The first 8 rows are patterns. Each new row is the sum of 3 different patterns, raised or lowered, with some noise. Before adding, each is slid sideways (what falls off one end comes back at the other) and multiplied by a number that may be negative. Names go in the order of the patterns.
Some rows, each with the names of its patterns after it:
[ 22  19  -5   6 -20  26  19  19  -2 -21  16  -9  -9  18  11   3   2 -16
 -15  -5  -9  10 -25 -23 -11  21  20 -22  18   2   9   2   0  17  22  14
 -26   4 -22  -2  14]	G
[ 21  22 -15  -9 -16   1   4  21 -24 -14 -24  15  23  -3 -16  16   9 -11
   6 -12  20 -10  -3  20 -14  15   0  -3  25 -25  16 -22 -14  -8   8  -4
 -20  -6 -12   5  19]	P
[ -2 -12  15   5  11 -12 -12  10  16 -18 -25   9 -25 -25  14 -14  -7  14
  24 -25   7 -16  11  20   7  16 -26  17  24  -9 -18  16   5   4  22  24
   6 -12  21 -12  24]	F
[-15 -24  12   3  -6  13  10  -1   2 -13   2 -21   7   3  -5  22  -3 -15
 -22  -2   6 -12  -1  -8  26  18   9  -9  23  22 -22   6 -22  -5  10 -24
 -21  26  18  -5  -1]	V
[-19  12  -2 -11  -9  17 -11 -10   3  -9  -5 -16 -17   8  26  24  12  -6
   0  17 -11  26  -7  20   1  22  17  12  -5 -13   5   6  -9  -5  22  -3
  10  -6  12 -21  -4]	Z
[-25 -25  25  11  -2  18  14  10   1 -23   4   7  18  -6  20   6 -24 -22
   8 -22  26 -19  10   2 -10  -7  10  10 -10  24  17 -15  -8 -24   6  -3
  -5  11   1  -4   4]	L
[  8  25  10  22 -23   8 -14  -5 -25  16   3 -22  12  22 -16 -18 -13   8
   0  -1 -18  13   9 -21  13  -2   0   6   4   5  12  22   1 -19  -1 -14
  -1  10  -5 -22 -14]	W
[ -1   2 -25  25  15  -2 -25 -13  24  -2  -4 -12  -2 -20  14  -5 -24  23
  -5   8 -21 -24  21 -14 -21  11 -19  -1  23  -5 -13  -7  20   1  -2 -20
  10  -5 -19   7 -13]	X

New rows. What belongs after each?
[ 12   6   3  17 -34  10 -36  19 -13  -1  -2  10   1  10  11  14  -7 -22
   9  16  -1 -11  31   2  28 -16   9  28  10 -10   2  15  -3  -7  19  11
  37   2 -19 -28  -4]	P Z L
[ -1  11  30 -14   7  24 -13 -24  -5  20 -17 -16   1  25   3  45 -21 -13
  19   2 -21   8 -20  -1   8   0  -8 -20  -5  30   0 -11 -26  38  19 -19
   6  13   0  -6   8]	V W X
[  5  -4  -8   3 -29 -26 -15  10   3 -30  -3   0 -14  -9  18 -26  10   6
 -22  -7 -13  13  22 -33  19  29 -25  -4   0 -30 -11   5   0  -4  -3 -13
  -9 -25 -19  11  -2]	Z L X
[  8   5   7 -23  -5  22   3 -13  27   6   6   2 -26   1   1  13   1  15
   8 -19 -23  14 -14  11 -23   6  -1  -6  -1  -7  18  -3  15   6 -22   8
 -16  -1  -2  -2  18]	F L X
[ 4 25 26  1  7 32 16 19 36 28 34 35 15 18 23 40 32 35 24  5 30 15 13 35
 17 20 21 14 11 45 31 38 45 22 -7 -1  8 27 30  2 28]	G Z L
[ -4 -17  -7 -25 -23 -15  -9 -26 -19 -42 -24 -17  -6 -24 -11 -37   8 -20
 -28   8 -56 -28 -24 -17  -9 -10   5  -6  -9 -11  13 -45  14 -11 -10 -16
  -9  15   9 -35 -24]	F Z X
[ 22   8 -21   3  26  19  19   6  22  13 -18  23   8  12  28   5  34  28
  17  -1  -5  24   4  10  13  36  21   6  27  57  28  23   5   2  -7  26
 -21  20  27   1  18]	F V W
[ 24   2   8  14  -4  18  -2  -5   8   4  -7   1  21  11  32 -16  17  16
  -8 -12   4  -2   9  -6   1   1   2   8 -17   7  -2  -6   7  23 -14  11
  15  -9  13  -6  20]	Z W X
[  8  23  27  40  35  16  28  16 -14  24 -10  66  18  13  31  28  13  34
  31 -20  36  41  14  -8 -10  20  26   7  39  43  15  25  -7 -12  60   6
  11  27  46  26   2]	P L X
[ -7 -23  -3   7   1 -35 -28  -1 -19 -16 -33 -38  -8 -37 -15 -27  -9 -31
 -29 -23   1  -8   6 -35 -22 -27 -19 -24 -23 -20 -22 -14 -48 -29  -8 -19
  -1 -27 -16 -21 -43]	G P L
[ 11   2  10  -4   9 -32 -14   2  21  38 -15  43  17  27   0  26  54  22
  25 -18   0   4 -11   7  55  44  -1  12 -13   5  30  37   7  10  27   4
   7  13  23   4  16]	G V L
[  5  15 -18   1  23 -14   2  23  23  12  -4  14   3   6   1  22 -13   7
  15  18 -17   6  10   9   7   5   3   6  35  16  23   8  -8  19   0  35
   2   7   9  27  14]	F Z X
[ -1  22  12   9   1 -29 -30  27  -4  -1  10  -7  -2  14  27  27 -20 -22
  -9  13   0  19  14 -14  21  -7  19 -19 -42  10  -4 -27 -12  -7  20   8
  18  15  36   9 -24]	P V X
[  5   3 -41   5 -31   5  20  34 -10  48 -20  17  11  17 -10  22   4 -17
  11  -8  -4  37  -4  -8 -26 -13  23 -17 -25  19 -15  23   7 -26 -39 -22
 -29   1  -7   3   6]	F Z L
[ -5 -18  18  23 -25  19  29  -4  -2  -1   2  14  23   8   1  -2  28  21
  17  -8 -15  34  -5   6   5  10   4  -3 -14   4  46   7  27  10  -9 -27
  -6  10   7  29 -23]	G F V
[ 19  17 -14  20  11   7  15   9  24  24   1 -14 -13  17  -7   3 -11  34
  -4   4  -5   1  -1   0   5  -1  26  17  -5  25  17  -1  17  -5  17  15
  18  18  30 -14  18]	F Z X
[26 27 33 54 23 19 38 12 -7 37 41 17 38 38 52 62  9 24 56 19 60 21 35 40
 58 31 39 43 28 45 51 18  6 66 42 60 14  8  6  2 49]	F Z W
[-21   9  -9 -37 -32 -18  -6 -34 -28 -23 -19  -6 -56 -13   3 -19 -52 -45
   0 -44 -43 -27 -40 -41   5 -11 -53  -2 -40  -8 -18 -33   2 -59 -33  -6
 -37 -38  10 -23 -23]	F W X
[-16 -27 -12   0   1 -17  -9  -5   2 -10 -15   0   5  13  -3 -22   9  21
  -6  17 -18   7  -3  25  25  -6  -7 -16  -1 -18 -17   2   8  -1  -7   8
  17 -29  -5 -20  19]	P V Z
[ -1   8   5  -6  -2  -1  16  -3   4  11  15 -13 -13  10  26  26  11  -9
   5  13  -5  29   4  17  10  16  25  24  20  -5  -6  10   0  -1  22   5
  -2   1  12   7  10]	P Z W
[35 32 26 26 38 12 31 11 21 21 39 32 26 18 -3 29 25 31 17 24 26 27 10 19
  8  4 19 18 17 18  9 32  0  8 25  0 29 -4 23 33 32]	P Z W
[ 26  28  18  12  24   7  12   7  35   5   8  17  22  10  13  20  18  17
  21   7  13  49  14  29   8  20  37  -1  37   5  24  19  46  11  14  27
 -14   9  21  13  16]	F Z X
[-19  24  -8 -13 -21 -12 -35  -2  -7 -23 -14  23 -20  14   4 -23 -33  -3
  12   1 -21   8  20  -3 -25 -19   4 -22 -23  -9  -6 -19 -13 -42 -31 -14
  10   9  18 -19 -11]	V L W
[-36 -38 -22 -21 -49 -55 -25 -43 -50 -21 -33 -17 -32 -44 -31 -46 -33 -18
 -40 -13 -23 -26 -30 -50 -43 -51 -32 -19 -28 -53 -35 -22 -13 -22  -7 -41
 -10 -39 -32 -70   0]	F L W
[ 26 -18  18  34  -1   6  -4  49   5 -18  21  14  12   1   0 -29  45  24
  37 -14 -17  -9  10 -10   3  56 -25   7 -14  13  32 -36 -12  18  10  -1
 -26  15  13  22  14]	G Z X
[  8   0  10 -13  -6  17  11 -14 -15  15  -2  20  -9 -23   2  -7   6 -15
   1   5 -14 -24  13  -6   7  -2 -26  -7  12   1   0   3 -21  14  -4  -2
  -1 -31  -2 -16  -8]	P W X
[  0 -29 -13  10 -15  -3 -44 -14 -11 -12 -41 -20   4 -37   7  19 -13 -13
   6 -32  -8 -14 -21  10  12 -35 -11  -4 -31 -20   1  -3  18  -2   1 -23
 -17 -15 -20  -5   7]	V L W
[ 12   3   2 -12  -8 -21 -11 -30  14 -20   0  -5 -23  -5   0   5 -16   9
  -4 -19  -9 -19   5 -20 -14 -13  -6   4  -2 -21 -22   9  -4  -7  -2   3
   3  -2 -28 -15  16]	G V L
[ 16   9  13  59  35  59 -25  45  21  -2  16  31  37  17   8  42 -21  14
  26  36   6  33   2  45  25   0   7  -5  -4  44  43  37  29  45  11   6
  33  23  17   7  36]	P Z W
[-25 -18 -23  -8  -4 -19  -5 -32 -10 -21  12  -9 -14   3   0   2  -7 -21
 -17  -6   2 -29  -7 -14 -16  -6   3   8 -17 -16 -41   7   1 -15 -25 -11
 -11 -18 -20  -5  -7]	G P Z
[-17  31  14 -24 -16  11  12 -10  12  20  18 -19  17  -4  13  -4  -8   9
  18  -1 -20 -14  15  18 -28 -23   7 -15  -9  28 -17  -8  35  10 -26   0
  -7  21   4   4  17]	F V X
[ 13 -19 -13  22  -3  43   5   2   2  -7  56   1   7  -5   8  15 -24  16
 -25  -4  12  11 -33   9  18  11  46  -5 -15 -29  -5  31   1  21   4  15
 -25  48  59  -4  23]	G P F
[ 28   1  -9   3  -9  14 -36  -9   9  23  13 -48 -31 -31   7   0 -11  -9
 -27  38 -27   3 -38  15  21 -36  19 -10 -23  23 -18 -58  17   9   1 -32
  -3 -20  33 -24  -3]	V Z X
[ 20  13  -2  15   2  34   3  11  12   5   0   8  31  17 -26  14   1   7
  10  38  -1   7  20 -23  27  17  11  11 -24   8  26  -9   5   2 -26  15
  -3  22 -27 -17 -16]	V Z X
[ 13  25   2  18   8   2 -14  -6  11  28  41  21  32   3  45  48  34  -3
 -20  32 -20  19 -12  12  27  22 -11  -4  52 -10  28  34  25  -5 -20  20
  17  38 -25  -6   6]	G P W
[ -4  30  22   5 -10  10  -8  -8   6  -3   9   3   0  14   6  20 -25 -17
 -14  13 -41  -3  23 -19  38   4 -26   9  22 -12 -28   4  -9  26  27 -13
  -2   6   2 -17   4]	V W X
[  9 -35 -12   9 -16  27  -3   7 -14 -27   5 -15 -23  18   4 -28  -3  -9
 -17 -12  -6   3  14 -16   0 -21  -7  -7 -13   6  16 -33  27 -11  14 -23
 -15  21  -9  -7 -10]	G L X
[ 17  13  11   3  10  -8   3  26  10 -28   2 -13   5 -19 -12  27   7   2
   1 -24 -42  15  12  -7  30  -1  -4 -18 -22  25   0  27   0   6   1 -16
 -14  14 -22  25 -22]	G L W
[-22 -49   1 -25 -18 -26 -52  -5  -4  -7 -20 -16 -18 -12 -34 -23 -34 -52
   0 -17 -41   1 -42 -10 -29 -74 -22 -23 -51 -34 -35 -30  -8 -15 -32 -64
  -2 -31 -29 -40   5]	F V X
[ 15   0   9 -18  10  -7  -9  -8  -7   5 -16  -9  15 -19  34  -4  -8  39
  10   0  -6  22 -43   5 -22  -2   3   6  -8   4  -8 -30  28  -1  24 -27
 -37  22   1  17  34]	G V Z
[ 11 -12   9  32  16  -6 -42   8  -3   3 -24 -18   4  -7 -23  -6 -16  -6
  13 -36 -30  -5 -51  -9 -11   6   4  -2  -1 -29   3 -28   3   5  -6 -15
 -53  10  21 -15 -28]	P F L
[  3 -11 -10   4 -16  -2 -15 -29   3   8 -22 -20 -30 -15  16 -41 -19   6
  -2  16  -9   5  -3 -29 -52 -27 -12  12 -52 -40  11   8 -10  -3 -43  12
  21 -54 -32  -8  14]	V W X
[  5  58  12  22  32  57  61  18  21  10  28   9  46  17  25  49   8  52
  11  78  40  25  22  24   7  48  21  -1  48  54  22 -18   1  29  33  22
  -3  34  18  33  48]	G W X
[-42 -23 -80 -42 -38 -45 -39 -68 -78 -37 -17 -52 -64 -30 -42 -48 -56 -45
 -26 -70  -9 -47 -26 -42 -67 -31 -43 -37 -20 -42 -49 -31 -23 -24 -12 -61
 -74 -64 -79 -28 -41]	P Z X
[  0  16  21   7 -26  35  27   7   7   1  43  39 -16  10  27  -2  41  24
  -4   9  15   5  -9  15   2  26   3  36   7  -8  24 -19  -1  41   4  -3
  12  43   5   2 -16]	F V X
[ 10   5  -8   3  34  16   3   1 -12  30   1   1   8  -4  -8  15  25  -7
  21  15  20  -6   4   4  18   2  26  24  37  -3   2  19  29  -3   9  21
  20  16  18   8  13]	Z L X
[  3  22  13   8   3  45  16  12  28  -4  16  11  -1  32  29  46   2 -10
  12  15  20  28  13   4   4   2  26  21  44   4  17   8  17 -14  26   2
  -6  33  39  12  -8]	L W X
[ -2   3  37 -20  -5  -7   6  11   8  33  14 -35  -4 -36 -11  39  -7 -22
   4  28  34  19  -7 -18  26 -12  -8 -10  32  -8 -54  29  10   4 -25  -4
  -1  -7   0  -6  11]	L W X
[ 26 -14 -13  -5  15 -17  -2  13 -13  20   7  15  14  18 -17 -26   6  -6
  -2  15  26  -2   0 -10 -40 -11   2  26 -26 -32   5  14  23 -49   1 -16
  11 -29 -20  31   6]	G V Z
[-10 -23  -4  16  -6 -13 -16 -23  17  -7   6  -8   8   9 -10 -12   9  32
 -11 -34 -14 -38 -43  13 -15 -14   9  17  -8  -7   9   1  29 -11  -8 -33
  15  12 -19  -6  23]	G F W
[-34 -20  -7 -41 -30 -14  -9  13   0 -75 -29  27 -41 -19 -13 -26 -14 -26
  -4 -35   1 -46 -45   1   6 -11  -4 -27  15 -50 -36  -5  -5 -20 -29   5
 -44 -57  30   5  11]	G F L
[-2 43 -8 19  9 59 61 18 22 23 59 39 42  0  9 24 16 28 20 52 14 27 16 -6
 20 -6 15  0 17  9 22 39 -2 32 39 40 43  9 42 33 47]	G P Z
[ 36   4   1  -9  33  17  40  33 -20  38  10  24 -16  23  43 -13  11  36
  -6   4  21  26  12  12  20  21  15  -3  41  15  13  35  16  24  22  18
  39  21  13  -2  12]	L W X
[  2  11  11 -12  22 -21 -12  20   3   6  18  -4 -13  -8   7 -25  20 -31
  -1  10 -21  -4   8  20 -15   6  13   5   7 -20   6  -1   6  18  -9 -11
   1  -3 -14  15  31]	F L X
[ 21  36 -12  -3 -30 -12  55  -9 -26  37 -39  10  14   4 -13 -13  33  12
  23  -9   4  17  10  11   4  -1  27 -23  58  14  17 -30   6  31   5   5
   7  35  -7  27  29]	V Z X
[ 34  15  17  15  22  -1   4  17  12   0  22 -24  40 -14  22   8  29 -14
  -6  19  -2   1  23  21  37   7  -3  19   7   7   4  34  22  39 -10   5
  18   6 -11   4  20]	Z L W
[-24 -46 -56  -7 -32 -39  -9 -28 -16 -61 -66  -1 -14  -9   4 -40 -19   4
 -24   2 -26   1 -31   5 -32  -7 -36 -50 -12 -34 -43 -31  -8  -6  10 -25
 -39 -63 -18 -38 -18]	G Z X
[-18 -20   2 -17 -15 -29   0 -36 -12   4   2 -23  -1 -42   8 -29 -12  -4
  -2 -33 -28   3 -37 -31 -11 -14   3  -2  -4 -14 -20 -18   0 -28   8  12
 -31 -30   1 -30 -20]	Z L X
[-38 -27 -44 -31 -65 -18 -21 -27 -22 -31 -40 -28 -18 -25 -41 -48 -34 -40
 -11 -31 -26 -42 -22 -47 -34  -6 -43 -55 -34 -16 -39 -42 -44 -40 -15 -43
 -38 -25 -43 -34 -34]	Z L W
